There are 4 ways to turn a row about zero (a turn may also mirror it). The second row of each pair is the first, turned, with some noise. The first 24 pairs use one turn. New pairs use 2 turns, one after the other, and a turn may come again.
Some pairs, each with its turns in order after it:
[-15.4  20.7   4.3 -18.9  14.3]
[ 22.3 -25.7   2.5   2.0 -13.8] : X

[-6.8 -4.8 -5.7  9.0 19.2]
[-14.4  -4.1 -16.2  -7.1  -7.1] : A

[ 16.3 -23.9  15.4   6.4 -12.7]
[ 18.7   1.6   3.9   4.6 -29.8] : L

[ 3.5  3.0 11.3 10.1  8.3]
[-10.4   4.7  -5.6   3.5 -10.2] : L

[ 23.6 -21.8  23.4  36.8   7.9]
[-26.2  30.9  35.5   9.0   5.2] : X

[ -8.2  13.0 -34.6  21.7 -19.3]
[-12.1 -26.2  31.4 -18.0  14.4] : L

[-19.5  -6.8  -6.4   3.9 -33.1]
[ 12.3  16.9 -24.0   2.2  22.4] : X

[ -0.2   6.1  -7.8  17.4 -27.0]
[  0.9  13.4  -3.7 -18.5  25.1] : X

[-22.1 -10.2  -1.3 -13.2  -7.3]
[12.6 12.0 12.4 12.5 13.7] : L

[ 11.5  18.4 -14.3  19.7   9.3]
[-23.6 -14.2  -2.3 -16.5  -2.4] : L

[20.3 15.1 17.4 10.7 12.0]
[-18.8   7.5   1.0 -22.3  17.8] : T

[ 12.6  -2.7  -1.8 -21.0  -6.4]
[ 3.1  5.8  4.4 23.5  8.0] : A

[ 10.0   9.3  -1.6 -22.8  17.7]
[ 0.9 13.1 30.3 -4.3  9.0] : T

[  7.8  -9.2   3.7 -27.1  -0.9]
[ 1.7  6.6 -4.4 23.4 16.7] : A

[ 10.9  22.6   4.3  11.6 -20.0]
[ 17.7  -6.7  24.5  -1.7 -12.7] : A

[20.0 10.9  7.7 13.4  3.6]
[ -7.4   3.9  19.3 -14.7  -5.3] : X

[-16.7 -12.2  -6.3 -12.8   7.5]
[-17.2   6.0  -5.1  -1.6  17.6] : A

[ -7.9 -13.3  17.7 -15.2  -5.1]
[10.8  7.1 -6.2 -1.0 25.1] : A

[  9.6  -5.5  -7.1   3.1 -11.0]
[11.0 -1.0 -5.0 -8.8 -4.8] : T

[  2.9  15.0  10.4 -17.1  15.5]
[-13.7  14.8  18.9   1.3   8.5] : T

[ -9.7 -18.1 -16.4  49.4   9.2]
[-33.6  -2.2  14.4  12.8  41.4] : X

[ -8.2 -10.5  22.8   8.9  12.3]
[ -8.6  23.3   0.3  14.2 -15.8] : L

[  0.3   5.6  -8.7 -11.8   9.1]
[ 6.2  1.6 16.0  3.2  5.1] : T

[ 12.7   3.5   2.1  17.1 -13.9]
[  6.1   1.9 -21.3 -15.6   2.5] : T

New pairs. What belongs after each?
[ -9.2  -3.2  17.9 -13.9  -8.2]
[  6.8  -2.2  16.4 -12.7  -0.3] : T A

[-18.1   5.2 -12.4   4.4   2.9]
[ -0.5   2.9 -14.5  -8.5 -17.9] : T A

[ -2.5   9.5 -19.4   2.6 -30.3]
[-20.8  -5.1   1.4 -31.9   1.1] : T X

[20.1 -4.0 28.0  3.8 -8.8]
[  7.9  25.1  17.2  -8.6 -15.6] : L A

[-35.3   2.0   7.2  23.9   8.1]
[-21.9  19.8 -11.3 -10.8 -28.7] : X L

[ -0.8   4.2  29.4   4.9 -12.9]
[-4.6 17.2  6.5 -3.1 27.0] : L X

[-28.7 -24.5   8.9   6.1 -36.2]
[-12.0  32.0  32.1   1.4  22.2] : A T

[  6.2 -21.8  30.9  -7.7  13.7]
[ 23.5  -2.2  22.1 -24.7 -12.7] : X A

[ -8.4 -13.8  -3.4 -13.1  31.7]
[-14.5 -25.3  17.3  12.3  -3.7] : L A

[-10.2  -0.6 -12.7 -14.3   5.8]
[ 13.5 -17.6  -0.5  -3.9  -7.9] : X T

[  0.8 -12.0   3.5   3.1  21.1]
[  5.2   9.2 -13.0  -8.3  15.9] : T A

[21.0  6.8  2.4 -6.1  1.9]
[-10.6  14.9   5.9  -4.0   9.5] : A X

[ 18.4 -11.9  -6.3  -8.9  -5.7]
[  2.9  11.4  -6.6  -9.5 -19.3] : T X

[  3.5  -2.8 -12.8  16.1  -4.4]
[-7.8 10.7 -9.6 14.5 -5.8] : T A

[ 3.4  9.4  9.7 15.1  9.7]
[ -0.9   5.6  -9.0  17.1 -10.5] : X L

[  8.4 -30.0  10.8  -8.6  26.7]
[22.6 28.1 -3.6 -0.7 22.1] : L T

[ 0.9 -9.1  2.9 -3.0 -1.1]
[ 3.5 -0.7 -6.7  3.3  6.1] : X T

[  4.5 -25.7 -17.2   4.4  25.1]
[ 25.8  -4.5 -11.9  26.6  14.1] : A T

[ 15.6  15.1  11.9   6.3 -17.6]
[ -5.7  10.9  -7.3 -26.9  -8.4] : A T

[ -4.6  -7.7 -26.4   3.5 -23.6]
[-16.0  -8.4  -5.8  26.8   9.9] : A L

[  2.5 -13.4   1.4  -2.3 -29.6]
[13.5  9.0  5.4  5.5 25.4] : X T

[ 17.2   4.2  -3.7  19.3 -18.3]
[-9.0 18.8 20.3 14.7  9.5] : X T

[  7.9  43.4  -0.7   8.3 -24.1]
[ 6.6 -9.2 -6.1 45.2 18.2] : X A

[ 14.3 -13.9   6.5  11.8   9.8]
[  5.8 -18.5   5.2 -14.2   5.2] : A L

[ -6.0  -4.7  20.6   2.0 -26.1]
[ -0.1 -23.5  18.7  -5.4  19.1] : T L

[  7.3   8.0 -31.0 -11.4  -3.7]
[  8.5  -5.1   4.2 -33.1   5.9] : A A

[ -8.7   3.3 -10.3  -4.6   2.2]
[  4.1  -0.2  -5.6  -4.3 -14.0] : T A

[17.0  4.3  4.3 24.8 13.0]
[ -6.2  16.1 -23.8 -12.9   3.6] : A X

[ -6.3  -9.5   3.9 -19.3  -6.8]
[ -4.8 -17.7  18.3   0.8  -2.1] : A X

[-2.8 -0.7  7.3  5.9 -8.3]
[-1.1 -5.7  5.0 -5.7  9.7] : T L

[-12.0   0.0   7.4   8.5  20.2]
[ 0.0 -4.9  1.9 24.9 10.0] : T X

[ -7.2  15.8 -18.3   3.7   7.3]
[-16.7  -6.3  16.6   5.4  -2.7] : T X

[  8.1 -20.8  -6.8  11.6  -8.3]
[25.1 -4.0  3.1 -8.4 -1.1] : T L

[ 13.1  11.9 -61.8  -2.8 -16.0]
[ 28.2 -14.9  45.6  35.0 -15.1] : X T

[ -3.9 -17.2 -19.2 -27.6 -16.7]
[ 15.7 -19.7  29.9   0.7  12.4] : A X

[  2.9 -14.9 -33.1  12.1  -5.1]
[ 12.3 -10.7  10.3 -31.6 -15.4] : T T

